Every row belongs to one group in each of 4 separate groupings. Each group adds its own fixed numbers to the row, and there is some noise. The rows also spread widely along 11 directions, which tell nothing about the answers.
(in the rows, 128 means zero)
Some rows, each with its group in each grouping after it:
[116 118 135 120 142 134 140 112 103 154  60 130 146 116 125 136 130 130
 131  70 140 139 134 101 127 185 135 153 154 132 126 147 121 132] -> J762 vufa J616 V
[136 146 129 147 126 178 116 146 126  95 169  92 112 152 109 145 107 127
 105 166  91 164 133 119 110  82 142 122 151  95 127 100 136 116] -> J146 rimi J389 V
[109 160 125 137 127 132  90 153 146 152 172 121 122 129 103 134 144 139
  99 145  98 102 133 135 124  77 120 141 144 133 141 101 104 114] -> J912 gis J560 M
[131 124 129 133 147 135 147 114 115 123 119 125 161 135 137 119 100 128
 122 128 140 135 115 134 132 143 130 127 131 119 119 137 122 145] -> J134 Tuvef J913 U
[115 123 106 117 159 119  91 163 154 169 160 174 120 110 133 127 135 119
 129 137  76  72 133 167 112 159 123 122 139 114 178 146 142 155] -> J912 rimi J913 U
[149 161 126 131  78  99 146  98 149 139 140 143 140 118 124 151 117 114
 137 152 174 111  88 134 131 128 135 121 111 157 112 110 138 101] -> J146 Tuvef J50 M
[126 134 122 137 138 137 123 120 114 144 101 108 125 101 123 117 116 119
 133 118 128 128 135 101 129 100 124 163 146 110 120  90 130  97] -> J134 gis J560 U
[111 117 133 107 105 102 126 149 125 146 161 178 135 108 139  80 125 131
 186 173 128  84 122 182 129 119 123  96  67 154 136 137 170 159] -> J762 rovo J389 U
[ 99 104 116 145 160 130 139 148 146 121 125 153 104 107 116 119 115 109
 145 122  89 152 138 129 147 136 131 136 143 109 146 144 129 136] -> J912 vufa J968 U
[109 120 133  83 154 140 156 128 124 141 116 156 163 159 151 104 201 151
  73 111 163 127 135 134 149 110 111 131 103 174 130 156  73 165] -> J134 rovo J50 V
[117 141 117 149 127  78 114 149 133 117 206 161  94  86 107  87 104  89
 172 186  95  75 110 191 146  94 122 118  98 102 153  88 162 118] -> J134 rimi J968 U
[114 145 137  93 133 113 110 125 117 200  78 150 122  90 131 127 184 114
 122  75 161  72 150 112 116 141 121 163 136 142 149 100 105  91] -> J912 rovo J616 V
[115 117 172 135  78 145 130 121  98 113  67 129 132 113 152  82 136 174
 162 138 173 178 129 102 160  56 133 117  87 196  81 137 154 132] -> J912 rimi J560 V
[ 98 104 122 147 157 129 101 150 114 138 116 137 114 106 108 124 121 126
 139 105  93 133 141 125 107 137 114 145 156 103 139 138 124 132] -> J134 rimi J913 U
[119 135  51 127 157 159 143 160 213 185 188 154 119 135 156 120 122 138
  92 203  87 153 141 126 176  96 148 157 141 135 198  91 149 145] -> J134 Tuvef J968 M
[138 108 132 117 102 118 129 132 169 111 102 143 102 131 134 166 129 138
 168 146 141 171 112 104 112 129 157 120 129 173 120 147 146  99] -> J762 Tuvef J968 M
[119 165 123 158  45 122  77 167 138 152 186 132  93 148  95 175 139 160
 154 174 133 150 106 101  79  66 133 103 129 163 124  99 121  88] -> J146 rovo J616 M
[113 152  85 161 105 103 152 121 142 165 172 131 127  98 107 138  68  94
 170 173 119 122 100 142 132 140 140 139 140  85 140  83 153 108] -> J762 Tuvef J560 U
[143 103 113 111 178 128 217  85 154  32  80 108  99 121 157 121  98  90
 132 162 147 160 119 118 190 127 165 154 118 109 106  99 133 113] -> J134 gis J616 M
[ 75 127 117 144 127 131 138 134 106 205  79 154 161  95 129  96 152 172
 127  81 157 142 154  95 156 134 105 158 127 175 133 125 114 152] -> J134 rovo J616 M
[113 121  74 124  97 126 145 143 147 217 117 174 117 124 142 159 139 131
 157 140 144 158 122  95 103 162 133 136 131 149 155 129 144 122] -> J762 rovo J50 U
[121 118 132 101 141 142 147 144 117 135 121 139 105 140 146 106 140  93
 129 133 143 130 152 117 141 101 125 136 106 113 138  94 120 107] -> J912 gis J968 U
[112 153 115 195 136 121 121 127 113  88 179 102 142 128  81 151  81 139
 130 143  93 137 102 137 120 140 140 117 162  96 115 129 123 143] -> J134 rovo J616 M
[101 139 113 180 148  81 147 100 137  88 126 126 135  82  81 156 104 130
 139 113 114 123  94 143 140 167 132 134 166 120 104 142 102 131] -> J134 rovo J616 M
[119  89 110  80 205 136 105 151 176 155 100 155 109 101 144 122 172 114
 108  86  86 107 166 129 123 152 140 172 162 122 185 144 122 121] -> J134 Tuvef J968 V
[164 160 181  97 138 146 112 123  93 118 143 109 160 149 129 120 119 107
 106 119 146  71 126 142 110 141 133 119 111 126 129 119 139 120] -> J762 vufa J968 M
[100 111 113 162 174  96 157 108 111 110 128 127 108  60  97  88  79  77
 173 118 102 117 137 152 173 139 125 170 145  62 142  83 155 105] -> J134 gis J968 V
[118 127 127 115 138 114 139 118 149 125 117 139 109 123 107 155 151 107
 118 120 126 133 112 125 125 135 131 146 146 125 125 129  98  99] -> J762 vufa J50 V
[136 112 165 121 166 145 124 117  98 116  89 133 161 109 146  71 113 145
 132 106 128 110 138 136 147 128 121 139 111 143 120 145 156 152] -> J134 vufa J913 U
[107 172  93 197  86 106  85 160 115 152 239 128 110 121  81 117  87 138
 153 202  81 121 110 153 121  64 124 115 123 102 141  67 154 116] -> J134 gis J616 U
[123 139  97 136  91 112 135 124 137 181 129 150 124 126 139 145 136 139
 148 161 153 137 106 112 129 107 121 119 119 166 130 106 128 110] -> J134 gis J913 U
[168 164 174 117 154 138 110 105  83  77 118  92 175 141 120 137 116 130
  86  93 138  75 109 139  94 156 140 107 141 113  92 146 113 142] -> J912 rovo J616 U
[129 132 118 137 118 130 143 131 135 105 134 145 133 135 138 128 117 148
 136 159 126 144 111 130 131 129 148 101 116 145 118 150 138 154] -> J912 rovo J616 U
[122 106 128 120 184 134 204  91 103  86  74 104 125  96 142 112  74  59
 155 104 144 116 141 128 171 177 144 171 134  60 120  97 139 117] -> J912 gis J560 M

New rows, each followed by its group in each grouping:
[ 77  76 151 129 132 152 120 171  95 117 108 145 109 129 134  83 136 148
 166 115 108 172 162 127 134  96 129 130 109 130 128 160 139 160] -> J912 rimi J560 V
[102 115  96 124 117 141 157 173 117 146 171 144  72 150 149 116  96  68
 176 180 120 137 152 128 134 127 152 133  96  71 172  77 165 124] -> J912 rimi J616 M
[131 136 147 149  75 133  51 167  96 168 174 147 134 125 108 108 113 150
 163 128 106 117 132 137  70 103 121 115 116 127 140 129 176 124] -> J146 Tuvef J50 U
[112  92 105  88 196 129 214 112 159  74  85 138 106 130 163 107 134  92
 116 143 141 145 143 131 193 137 148 161 109 116 134 116 104 141] -> J134 gis J616 M
[131 132 159 106 124 116 120 108 136 140  79 166 176 107 142  95 173 181
  98  91 157  99 127 136 155 128 106 127 105 215 110 169 125 161] -> J146 gis J50 M
[145 133 110 139 140 110 158 115 134  83 170 110 105 149 113 181  77  69
 149 167 123 127  86 141  95 153 149 117 150  60 124 107 112  93] -> J134 Tuvef J913 U
[104 117 107 124 167 125 159 131 180 113 135 140 127 105 128 119 115 117
 124 142 104 133 128 143 162 133 139 154 147 110 152 129 122 144] -> J146 Tuvef J560 M
[133 114 140 149 134 150 145 120 127  88  92 115 124 122 127 145  99 142
 148 125 129 178 126  99 135 131 149 122 143 136 105 143 144 125] -> J912 rovo J968 M
[113 110 174 125 141 108 137 122 105  47 112 116 118 113 108 106 110  95
 154 117 133 123 121 150 127 105 129 127 120  99  85 131 103 111] -> J912 Tuvef J560 U
[ 68 105 131 122 122  89 117 165 115 186 142 176 102 101 110 106 151 101
 176 105 132  89 153 147 130 128  86 145 110 119 165 101 104 116] -> J146 gis J913 M
[ 99 121 117 107 167 129 178 113 161 147  60 157 169 101 151 117 154 147
  90  87 145 123 129 124 182 170 120 149 139 174 132 168  95 175] -> J146 rimi J560 M
[ 87  96 110  71 223 118 155 166 182 135 140 189 112  97 145  79 172  89
  97 115  89  69 166 179 180 154 113 161 122 112 201 137  98 169] -> J146 rimi J968 M
[ 93 112 116 142 128 147 123 149 149 168  75 166 130 102 129 111 160 180
 116 100 121 191 148  87 153 105 113 141 144 186 132 150 116 148] -> J146 rimi J968 U
[ 44  50 123 152 180 107 175 157  89 110 110 168 112  97 106  67  96  88
 197  85 105 165 166 153 153 162 112 156 119  65 147 149 118 161] -> J134 Tuvef J968 U
[ 87 170 117 178 109 191 105 162 102 203 170 107 161 150 104  96 137 196
  74 146 130 189 162  79 153  29  97 151 138 157 135  72 104 140] -> J134 rovo J968 M
[108 158 100 147 125 139 139 131 142 197 155 137 164 127 119 132 110 140
 103 131 131 136 129 122 148 144 124 140 145 133 152 103 124 140] -> J762 Tuvef J968 M
[139 143 130 105 167 152  94 145 132 125 117 118 148 149 125 142 168 160
  63 100 112 115 135 110  94 124 133 134 159 145 129 149  88 138] -> J134 rovo J616 U
[124 148  85 126 155 123 177 109 151 160 172 142 170 121 141 118 100 102
 110 162 120  88 115 179 162 171 142 129 126 105 161 118 140 168] -> J134 Tuvef J389 V
[ 55 102 141 126 123  99 140 155  99 176 113 174 136 112 119  84 174 135
 158  89 168 125 154 132 149 112  87 135  92 170 137 135  86 144] -> J134 rovo J968 M
[130 128 131 116 132 129 136 147 114 122 142 144 137 162 137 136 148 123
 110 133 138 124 118 134 115 128 132  95 113 149 132 153 105 150] -> J134 rimi J968 U
[105 146 151 185  76 115  89 124  94 156 123 147 185  86 116  74 105 204
 157 128 128 127 111 142 152  86 110 104 105 194  95 154 171 168] -> J912 gis J560 U
[177 181 115 114 176 172 137 109 152 126 166  98 142 114 140 104  91 120
  71 187 111 108 129 130 161  90 143 157 143  94 143  53 154 113] -> J762 rovo J968 U
[146 121 123 116 138 121 174 119 125  89 122 135 105 128 142 141 101  71
 152 146 139 125 108 138 131 160 154 109 119  99 128 124 142 118] -> J912 rimi J968 U
[114  82 150 123  91 133 122 146 112  90  96 139  84 153 127 158 154 135
 180 126 143 200 121  95  85 101 145 108 117 153  97 164 122 104] -> J912 rovo J50 V
[157 122 166  86 154 145 124 131  73  98 100 112 134 151 147 114 122  89
 123  93 138  81 149 133  93 159 142 125 115  93 122 126 137 119] -> J912 gis J616 U
[144 139 112 145  82 109 122 127 142 147 163 146 125 129 138 141 112 132
 171 171 139 133  94 137 117 121 157  98 113 154 139 125 173 116] -> J134 Tuvef J968 V
[ 90  84 137 132 184 177 129 172  65 108 123 109  96 142 113  81 100  96
 140  98  86 163 187 107 114 119 128 175 137  43 149 106 127 133] -> J134 vufa J616 U
[129 122 112 117 154 152 200  98 130  90  79  99 117 142 143 174 115  86
 114 131 151 174 110  96 142 153 160 136 159  97 106 124  96 114] -> J912 rimi J560 V
[154 122 144  97 182 157 173 102  96 122  73 127 177 128 169  97 109 109
  98  90 150 103 144 127 157 187 138 132 118 121 130 146 146 161] -> J912 gis J968 U
[132 133 116 141  93 158 126 150 148 146 127 142 113 131 142 124 120 155
 144 162 132 178 133  94 145  94 140 120 120 168 138 113 168 127] -> J146 rimi J968 M
[169 150 160  97 134 105 159 108  88  75 153 109 125 150 138 133 106  49
 141 149 174  56 103 160 117 146 144 106  93  96 118  97 126 103] -> J134 rimi J968 M
[108 100 146 129 112 131 114 157 128  93 145 139  98 129 114 107 136 136
 160 153 100 149 140 144 122  76 129 119 107 133 122 132 138 125] -> J146 gis J389 V
[116 139 137 138 108 111 198  89 103 106 106 121 145 120 127 106 101 105
 146 134 186 150 110 126 173 125 136 135 107 116  98  92 118 121] -> J146 Tuvef J616 V
[120 118 141 112 175 177 138 143  85 127 109 117 137 121 139  66 111 122
 112 105 121 130 176 113 136 117 128 166 127  79 142  97 144 145] -> J146 rovo J616 U
[ 81  78 145 114 197 140 171 133 108 124  63 156 153 104 146  62 134 126
 122  73 124 132 180 138 193 162 112 157 114 129 141 154 121 181] -> J912 gis J968 M
[119 151 134 113 123 101 136 120 161 115 128 132 124 125 111 160 165 124
 102 131 149 104 102 129 133 100 116 131 133 160 114 119  68 100] -> J146 gis J560 M
[143  73 145  98 179 174 204 115  99  42  49 101 119 184 151 164 116  93
 113  82 152 209 144  79 114 177 151 124 148  95  96 168  84 132] -> J146 gis J968 U
[140 126 143 100 121 116  73 151 140 175 130 167 122 124 141 134 154 125
 148 122 118  68 123 142  90 143 124 111 120 154 159 156 146 117] -> J912 vufa J913 U
[118 133  88 120 126 115 142 129 145 197 111 174 129  78 159  82 130 142
 155 151 141 105 133 126 160 126 134 150 103 155 159 101 175 137] -> J134 rovo J616 U
[130 142 101 123 115 137 108 136 148 221 125 148 110  82 148  91 133 128
 148 147 135 122 154 105 153  82 134 173 124 147 176  61 185  85] -> J134 Tuvef J968 V
[ 94  71 129 117 140 146 169 145  90 109 112 148 114 154 137 108 129 109
 156 108 133 180 150 123 131 145 129 136 107 101 134 147 123 151] -> J146 gis J50 V
[136 163  76 100 168 144 135 133 173 179 161 123 135 146 134 188 145  93
  63 139 101  84 116 129 119 160 141 146 177  93 177 106  90 116] -> J912 gis J560 V
[107 131 170 156  93 154 114 119  75 149 106 136 178 112 130  46 118 184
 130 115 154 163 147 126 168  71 111 137  91 170  98 122 165 157] -> J912 Tuvef J50 V
[111 140 124 104 168 110 141 130 141 143 139 155 159 109 138  97 143 121
  97 128 116  64 126 170 162 132 116 133 114 132 144 134 111 163] -> J912 gis J560 U
[102 102 135 108 187 112 148 111 173  98  72 169 151  96 135 116 174 159
  91  89 121 119 130 146 169 156 119 143 138 178 117 196  92 170] -> J912 rovo J50 M
[ 83 140 111 164  70 137 119 147 110 204 145 147 149 145 115 129 152 181
 131 139 145 170 129 110 129  82 107 111 115 190 122 128 112 142] -> J134 gis J389 V
[107 111 127 111 125 175 165 141 124 141 101 128 128 166 144 136 143 131
 111 125 150 176 157  91 133 114 123 139 122 146 125 122 102 134] -> J146 gis J389 M
[181 136  72  96 131 156 170 132 161 139 158 129  93 181 172 195  98  66
 132 191 128 136 110 104 104 169 183 111 134  90 168 104 155 102] -> J912 gis J968 U
[104 116 127 116 111 123 132 153 129 139 169 158 132 141 137 107 135 129
 162 155 122 120 118 152 136 115 132 109  93 144 153 153 136 159] -> J146 vufa J560 V
[126 124 155 154 145  90 139 119  68  40 136 115 129 125  92 141  88  86
 161 104 116  94  98 166  93 179 139  97 134  73  95 156 118 142] -> J134 rimi J616 U
[126 156 120 177 109 121 110 129 110 125 163 118 144 127  94 157  74 129
 135 130 103 128 103 137  97 157 142 108 159  92 118 130 139 129] -> J912 Tuvef J616 U
[123 156 140 154  50 101 135 115  83 183 144 143 184 143 118 146 102 138
 159 119 185 119  91 136 102 175 125  94  99 160 107 144 146 142] -> J762 Tuvef J50 M
[ 96 115 153 118 125 145  86 176  88 186 122 158 141 139 126  91 168 151
 118  83 121 115 170 122 111 106  96 123 111 155 146 142 115 146] -> J912 gis J968 U
[148 114 151  83 161 125 149 117  86  91 122 110 112 153 133 139 143  58
 124 106 150  91 129 139  95 143 134 141 118  82 125 109 104  93] -> J134 gis J50 V
[125 122 109 118 135 119 171 128 126 105 127 138 133 155 133 161 113 117
 139 141 137 143 109 130 108 182 151 105 130 113 119 154 112 150] -> J762 rovo J616 U
[131 134 117  94 197 154 137 132 173 123 118 128 119 117 137 121 145 100
  62 122 103 122 150 124 152 111 133 166 160  99 153  99  97 112] -> J912 Tuvef J968 U
[182 171 155 118  96 130 108 110 116 122 145 118 161 133 149 124  90 126
 133 153 149  65 105 151 117 143 161 103 100 145 121 119 187 128] -> J912 Tuvef J616 M
[123 118 132  81 171 126 150 127 159 123  99 144 147 150 131 163 187 121
  71  77 141 121 127 129 126 165 127 129 153 148 142 169  49 135] -> J146 Tuvef J968 V
[119 131 104 132 105 110 176 110 101 156 134 146 173 168 129 170 118 110
 122 109 170 135  91 130  99 198 132  99 124 130 120 166  93 154] -> J134 Tuvef J50 U
[128 128 130 103 171 126 102 149 127 127 142 144 147 131 123 125 138 136
 110 111  92  81 134 154  95 174 134 123 141 116 149 158 125 161] -> J762 rovo J616 U
[ 93 134 126 114 144 106 157 104 152 159  46 163 156 100 133 128 181 160
  84  72 163 121 133 112 177 154 110 146 134 197 116 154  73 146] -> J912 gis J616 M
[145 182 143 121  90 141  64 118 141 218 109 143 185  90 145 108 172 209
  99 123 150  81 118 118 134  83 120 126 126 227 129 130 154 134] -> J912 rovo J560 V
[140 126 143 140 157 149 138 127 104  52 157 100 124 147 125 117  88 111
 122 171 109 142 116 144 130  98 137 117 126  84 108 113 127 136] -> J134 rimi J913 U
[142 144 131 143 147 128 113 110 139 106 105 117 135  95 123 130 100 142
 119 120 105 106 124 130 143 149 147 139 149 127 120 124 160 129] -> J912 gis J616 M
[116 131 121 139 128 128 129 119 129 159 111 140 164 112 139 122 128 158
 128 117 129 118 121 135 149 148 132 121 133 159 130 154 140 161] -> J912 gis J560 V
[128 123 146 128  67 136  90 155 158 135 120 146 104 149 134 151 157 167
 152 152 147 180 123  92 108  65 142 103 112 208 115 142 135 101] -> J912 Tuvef J968 M
[153 163 132 102 167 178 101 135 143 157 116 116 156 140 137 139 163 152
  42 109 121 111 143 103 117 114 126 138 160 144 139 122 100 126] -> J912 rovo J968 U
[161 117 149  77 176 125 169  89 151  33 110 106 109 128 135 129 121  77
 107 146 135 123 114 150 142 124 158 152 129  88 104 108 116  93] -> J762 Tuvef J50 V
[ 99  98  99 114 108  82 118 166 167 161 154 195  86 121 135 140 155 116
 180 160 115 115 115 150 114 127 115 110 108 146 163 142 123 123] -> J146 gis J913 U
[148 150 123 140 105 151 168 106 144 123 136 129 155 128 165  96  80 141
 132 188 157 156 118 129 191  99 153 117  94 158 121 102 183 145] -> J912 Tuvef J968 M
[110 152 138 153  86 139 126 134 109 187 132 152 166 114 138  90 124 176
 140 138 163 136 133 117 162  94 115 117  94 188 126 117 157 150] -> J912 rovo J968 M
[107 100 105 125 141 132 151 154 121 124 154 157 136 145 137 108  95 120
 151 137 105 142 134 151 128 170 144 117 121  98 157 156 146 176] -> J146 Tuvef J616 U
[133 116 131  72 204 156 137 109 179 145  16 147 146  83 158 115 201 156
  48  55 131 126 159  96 170 140 123 179 172 182 144 151  93 133] -> J146 rimi J968 V
[135 165 158  83 107 128  63 157 144 190 153 154 145 168 128 166 204 144
  79 116 143  58 118 134  87 114 107 107 125 193 152 146  78 119] -> J912 vufa J913 M
[ 96 125 108 109 210 142 168 124 131 118 138 114 143 126 123 113 138 101
  84 117 112 112 142 144 157 127 123 168 155  75 150 109  75 144] -> J134 rovo J560 V
[130 132 144 107 139 139 125 129 153 106 116 124 137 131 143 119 160 158
 112 147 145 127 124 120 134  77 131 132 118 178 115 133 110 130] -> J134 rovo J560 M
[127 139 104 110 109 107 134 121 171 149 121 142 119 130 133 177 175 142
 128 149 156 132  93 109 114 109 140 118 137 185 124 138  94 105] -> J134 rovo J560 V
[135 140 104 117 199 145 156 116 167 104 120 109 120 112 106 158 114  80
  73 102  97 129 132 120 131 156 138 168 196  65 146 106  83 102] -> J146 Tuvef J968 U
